All groups share one centre, and each spreads out both ways along 10 directions, with some noise.
In the rows, zero is written as 128.
Some rows, each with its group after it:
[106 136 127  89 127 138 145 131 112 139 118 155 157 181  96 128 123 137
 160 103 130 143 137]
(0)
[158 110 117 116 153 115  90 155 168 115 138  60 126  62 104 136  88  86
 136 118 159 122  95]
(3)
[137 130 112 154 115 143  95 109 128 143  76 165 137 156 158 158 160 162
 122 119 113 151 143]
(2)
[106 130 120 123 148 144 141 145 140  98 128 132 110  95 159 161 147 125
 124 129 106 108 122]
(0)
[106 149 122 143 134 119 103 132 143 130 141 133 141 101 130 188 128 131
 141 145 145 114 197]
(0)
[144 110 129 153 138 140 151 139 121 127 123 102 131 117 120 146 176 102
 124 138 114  91 111]
(3)
[119 113 110 118 136 162  91 160 153 112 103  52 150  84 123 139 137 105
 133 114  99 128 139]
(2)
[203  95 189 216 120 112 141 126 103 124 105 128  94 100 149 128 155 131
  74 128 133 120  84]
(0)
[ 98 125 134 117 162 129 139  99 134 136 103 145 132 145 135 136 159 182
  99 122 143 122 125]
(2)
[171 111 131 156 119 115 100 115 140 134  96  76 111  49 148 146 160  86
  82 147 121 117 134]
(3)
[159 126 118 123 106  99  96 151 154 123 115 109 146  86 118 174 114 101
 157  87 127 142 140]
(3)
[121 116 126 147 168 162 121 133 129 120 125 113 109 125 139 116 146 135
 104 154 127 105  88]
(3)
[137 124 138 191 117 130  76 112 129 150  93 123 157 166 135 138 126 195
 117 120 149 157 173]
(1)
[153 116 151 150 129 143 111 121 119 128  75 102 107  89 151 136 131 103
  80 137 130 146 123]
(0)
[134 100  79 107 143 163  97 105 153 127 135 129 157 117 148 119 170 160
 146 130 131 120 139]
(2)
[109 146  91 200 127  89  83 160 184 110 151  96 122 112 157 175 136 169
 134 124  92  96 112]
(0)
[180 104 162 165 137 104 149 152 125 111 157 135 107 107 113 129 110 119
 134 114 157 110  73]
(0)
[144 122 147 177  99 156 110 139 101 138 142 135 132 127 126 120 179 126
 117 154  90 110 165]
(1)
[115 130 119 146 165 151  94 165 152 110 107  99 137 125 121 169  85 128
 145 117 153 134 113]
(1)
[153 116 120 171 124 123  94 127 151 112 135 101 124 100 162 126  92 148
 127 132 152 145 133]
(3)
[136 118 102 149 137 144 153 165 147  91 150  99 127  91 147 167 140  92
 163 131 110  88 109]
(3)
[ 69 172  71  95 122 120  82 102 147 167 146 151 158 165 113 147 156 152
 144 152 116 121 190]
(0)
[149 129 127 188 108 104 103 112 144 132 123  89 112  85 163 139 138 125
  91 159 123 120 147]
(2)
[117 130 151 130 132 129 141 143 125 107 129 112 123  99 133 139 111 120
 124 125 130 127 150]
(2)
[131 119  90 171 120 121  95 109 156 142 150  82 158 108 138 137 163 146
 132 160 132 100 171]
(3)
[109 122 127 136 156 150  76 135 149 123 124  97 143 113 128 133 105 159
 123 132 152 134 156]
(2)
[137 119 146 153 132 134 107 135 119 145 111 123 151 156  96 138 148 157
 126 114 135 126 135]
(3)
[101 146 141 115 149 107 151 152 125 133 136 137 140 159  82 159 113 130
 151 110 142 111 119]
(2)
[168 110 136 173  95  92 158 108 128 132 139 117 141 123 142 123 149 141
 127 124 129 119 137]
(2)
[144 132 132 141 116 108  85 132 143 134 118 120 140 104 122 159 109 130
 133 113 146 144 160]
(3)
[123 115 165 114 152 130 172 164 122  97 137 101 136  93 103 156 102  98
 144 108 155 113 139]
(3)
[101 109 102  96 157 153 158 145 156  81 145 104 118  89 168 119 144 134
 135 118 100 102  93]
(1)
[141 111 128 141 111 111 175 127 124 124 145 117 147 144 124 119 171 141
 144 111 108 100 114]
(2)
[130 166  73 126 109 114 117 147 152 103 145 176 100  94 174 195 112  82
 170 135 108 126 126]
(3)
[128 136 124 135 110 109 109 120 135 141 125 133 149 121 123 159 140 135
 136 124 132 130 178]
(1)
[142 114  99 145  91 100 111 129 155 138 143 109 186 144 116 137 158 168
 173  87 113 125 160]
(1)
[152 122 162 155  99 115  95 125 119 138 153 138 132 114 121 110 120 154
 121 123 136 143 175]
(1)
[122 111 105  94 130 149 144 141 139 110 117 105 166 135 123 131 118 125
 174  96 129 140 135]
(0)
[140 122 138 171 127 122 115 146 130 128 128 125 152 149 112 154 114 154
 153 110 151 130 143]
(0)
[108 128  85 155 149 162 106 147 151 116 127 123 141 130 148 169 171 142
 147 140 105  98 126]
(0)
[120 123 112 161 145 140  98 136 148 129 126  88 130 130 130 121 143 149
 114 140 118 113 107]
(2)
[170 134 128 103  87  57 140 127 137 149 115  91 144  94  86 151 111  58
 141  99 134 136 136]
(0)
[179 119  83 165  86  83 117 116 145 166 140 108 182 156  89 148 174 124
 171 115 124 106 132]
(1)
[142 146 130 132 115 115  90 144 129 144 154 136 122  95  96 158 129  83
 138 146 131 114 154]
(1)
[104 116 121 116 169 217 124 131 109 116  89 149 131 151 145 138 151 138
 128 141 128 132 128]
(0)
[169 107 129 175 115 121 117 109 133 113 178 135 117 102 166 103 105 149
 133 153 162 129 143]
(2)
[146  86 154 114 125 123 162 141 139  97 111  54 152  63 135 125 132 114
 123  89 128 127 149]
(3)
[121 137 119 155 131 131  87 101 135 148 133 135 123 117 148 135 141 149
 101 168 140 124 166]
(1)
[144 107 112 118 147 151 115 132 136 128 104 134 139 139 124 133 140 139
 137 105 133 133  90]
(2)
[103 123 103 143 141 143 128 151 153 105 116  84 165 116 140 174 134 141
 161 113 124 117 160]
(1)
[146 123 143 167 112 127 128 140 116 131 110 110 154 130 116 155 136 121
 139 119 132 127 162]
(1)
[136 113 120 115 154 124 150 117 137 118 128 142 119 147 136 111 112 154
 132 113 150 130  69]
(1)

New rows. What belongs after each?
[124 149  93  88 116 104 115 105 148 137 126 147 106  83 153 152 135  90
 118 142 119 132 136]
(3)
[118 116 102 122 129 144 100 103 153 127 104  98 129  83 167 124 184 142
  94 135  91 121 145]
(3)
[106 143  75 124 128 141 111 117 144 134 139 173 131 167 151 133 155 158
 149 138 102 121 116]
(3)
[143 142  54 137  95 123  78 126 152 164 119 119 146 113 118 171 222  86
 140 145  63  91 131]
(1)
[162 113 149 152 137 121 115 138 132 122 128 112 120 106 118 132  97 117
 126 126 163 133 114]
(0)
[155 114 141 158 111 104  90 114 141 139 121  88 151 125 125 104  89 159
 122 115 162 161 154]
(0)
[ 97 147 106 164 144 123  93 148 162 111 122 114 103 109 163 161 135 149
 111 134  95 113 108]
(0)
[108 126 170 159 150 124 147 167 120 112 131  90 127 154 100 115  94 150
 122 113 133 121  99]
(2)
[116 135 122 116 119 125 131 133 125 144 110 136 155 127 103 175 189 116
 137 115  97 107 162]
(3)
[167  85 148 136 119 153 106 132 142  96  95  54 131  36 168 113 112 110
 100 111 132 157 158]
(2)
[148 125 121 131 120 125 106 135 142 125 116 102 135  86 131 155 125 102
 131 123 132 131 146]
(2)
[152 101 138 159 112  96 160  98 135 126 155 105 148 114 142 106 150 163
 118 130 146 110 153]
(2)
[126 144 113 127  92 104 163 150 129 113 167 119 124  88 133 159 146  67
 156 141  91  92 161]
(2)
[125 120 105 136 148 169  83 135 136 133  84 141 141 165 130 143 145 164
 135 111 119 145 105]
(2)
[139 119 124 143 115 110 152 116 129 136 120 129 142 139 127 138 163 140
 129 115 118 117 121]
(2)
[114 120 110 111 138 109 173 129 152 102 144  91 149  84 138 165 124 106
 153 122 147 101 158]
(1)
[123 115 140  72 164 172 103 173 137  95 149 127 150  99  93 138  53 112
 188  99 181 151 148]
(2)
[160 112 168 142 119 120 176 155 114  94 115 115 120  94 134 153  98  93
 140  98 141 136 122]
(3)
[131 123 133 144 149 136 144 157 122 117 170 168 141 151  99 162 127 144
 180 119 158 100 124]
(0)
[144 105 113 119 123 127 141 122 148 106 136  95 134  51 158 151 151  99
 132 129 127 111 161]
(0)
[164 105 163 146 127 135 160 139 115 104 109 116 129  73 140 167 133  97
 125 115 145 124 153]
(0)
[121 146  94 113 125 105  54  99 160 152 140 147 133 139 135 117  89 172
 134 132 157 160 147]
(3)
[126 105 112 106 156 187 133 154 131  99  87  95 156 110 135 160 113 100
 162 113 144 140 143]
(0)
[142 128 131 122  91 114 105 131 129 139 114 145 143 122 124 139 160 138
 133  95  94 142 155]
(1)
[152 127 138 147 122 121 137 130 122 114 156 157 112 115 142 133 101 121
 144 134 150 131 130]
(2)
[183 108 131 113 116  96 146 111 125 139 116 160 151 129 107 156 125 121
 160  89 171 141 129]
(2)
[141 117 134 147 135 132 135 144 132 108 131 119 127 119 136 136 106 126
 141 119 142 126 115]
(3)
[143 104  90 112 138 157 108 108 145 131 135  98 153  91 137 122 145 111
 140 148 147 121 155]
(0)
[147  92 122 115 127 103 161 119 157  98 197 100 130  81 147  81 120 151
 143 117 144 107 121]
(1)
[117 137 146 134 130 166 101 147 110 129  98 159 114 140 131 139 152 134
 112 125  95 139 129]
(1)
[119 108 132 126 138 141  45 116 158 143  93  83 156 111 126 108 144 193
  95 100 129 155 159]
(3)
[211  94 158 190 117 112 121 109 106 153 141 134 130 130 105 107 147 132
 113 140 165 120 107]
(0)
[148 106  92 175  99 135 117 120 141 137 101  88 153 141 152 119 203 149
 119 124  69 111 116]
(2)
[121 132 133 111 117 106 134 105 130 136 128 130 138 109 131 139 126 131
 121 129 141 134 177]
(3)
[137 128 112 156 130 119 129 135 135 138 151 114 155 142 103 152 132 125
 160 139 148 104 142]
(1)
[120 127 100 130 142 120 116 133 161 118 120  91 145  99 139 166 120 124
 142 124 141 121 147]
(1)
[127 131 134 102 127 107 166 113 119 130 134 179 143 142 119 161 140 137
 153 106 146 126 154]
(2)
[140 123 135 113 127 131 167 132 118 108 148 160 120 120 137 133 122 116
 150 117 136 126 123]
(2)
[108 119 127 161 140 151  96 152 146 107 131  56 129 102 140 113 124 140
 111 143 109 117 134]
(2)
[ 95 125 127 128 148 136  98 139 157 106 155 107 155 114 134 133  85 177
 153 119 162 136 181]
(3)
[134 125 126 104 114 121 141 136 131 119 156 136 125  93 127 128 154 109
 139 121 102 111 141]
(1)
[161 118 161 160 126 122 174 127  95 138  80 135 141 171 106 150 118 117
 133 107 157 142 111]
(1)
[131 144 134 133 132 119 130 143 134 104 134 139  95  70 154 180  95  80
 129 146 145 127 146]
(3)
[146 131 111 107 112  90 117 111 150 139 113 127 131  92 134 153 136 115
 125 107 130 137 138]
(1)
[133 120 146 128 138 135 135 141 123 113 122 140 127 140 127 121  94 147
 140 102 146 145 110]
(3)
[142 120 113 145 108 109 123 120 141 133 143 108 152 103 129 143 153 125
 141 130 126 114 163]
(1)
[156 119 129 160 120 107 119 139 141 126 126 105 136 116 121 144 125 125
 136 114 131 123 115]
(0)
[145 140 139 100 148  86 114 130 136 153 102 147 138 119  72 197  88  98
 147  98 192 140 132]
(2)
[ 72 144 123 103 165 155 107 145 146 108 148 116 113  92 136 146 113 125
 122 153 130 112 156]
(2)
[111 131 144  80 165 163 133 152 120 100 130 177 113 126 123 148  87 121
 155 110 155 146 118]
(2)
[141 124 152 148 114 121 135 118 109 138 117 143 139 135 119 137 139 139
 124 121 137 133 156]
(0)
[109 123 134 159 147 149  98 146 144 110 136 108 150 135 135 137  97 176
 145 122 150 133 156]
(1)
[156 121 193 198 120 102 158 163 112 105  99 136 104 125 139 164 118 143
 106  90 119 130  99]
(0)
[177  93 171 198 109 130 123 150 118 112  95  95 150 124 133 136 120 157
 127  88 135 146 134]
(3)
[136 120 137 111 130 112 182 127 118 118 165 169 141 152 110 130 128 143
 166 108 152 116 125]
(2)
[171  81 137 154 123 131 140 133 143  99 122  82 132 116 155  77 117 159
 124  93 126 141  77]
(0)
[139 120 122 151 142 121 127 160 150 100 128 105 104 104 145 138 116 127
 127 111 112 117  69]
(0)
[140 122 121 167 151 139 104 156 142 119  98  83 138 121 118 169  99 110
 141 126 154 127 114]
(1)
[135 112 121 109 144 158 116 154 137 107 122 104 131 102 125 129 117 107
 142 114 125 130 109]
(2)
[ 83 137 117 111 148 149 123 148 141 106 155 100 126  96 133 138 133 118
 131 147 111 102 154]
(2)
[132 125 126 114  97 123 123 155 135 121  95 121 156 112 123 165 159 121
 152  75  82 137 149]
(1)
[148 109 110 144 111 115 132 117 142 138 107  92 153 119 130 137 177 131
 124 115 107 116 130]
(2)
[163 120 157 202 118 118 141 115 105 147 150 108 150 143 109 138 112 124
 131 168 184 114 177]
(1)
[124 137  82  94 133 106 161 101 138 137 163 128 118 113 128 132 150  77
 138 170 131  90 111]
(3)
[132 148 108 100 137 115  86 127 148 133 120 151 104 105 129 146 100 110
 129 126 137 146 107]
(3)
[132 113 131 153 134 136 156 135 126 118 126 105 148 134 130 144 130 130
 143 127 140 117 137]
(1)
[ 83 153 126 117 145 117 133 115 134 140  86 139 117 123 138 177 164 132
  92 135 109 116 143]
(2)
[149 103  97 130 125 124  94 136 168 122 119  64 155  79 126 138 156 122
 134 108 108 117 129]
(3)
[134 113 116 122 154 144  86 145 155 116 150  91 163 133 102 119  50 146
 176 114 193 151 140]
(0)
[119 116 147 140 148 142 180 134 116 101 141 116 116 101 145 138 128 112
 122 151 138 104 136]
(3)
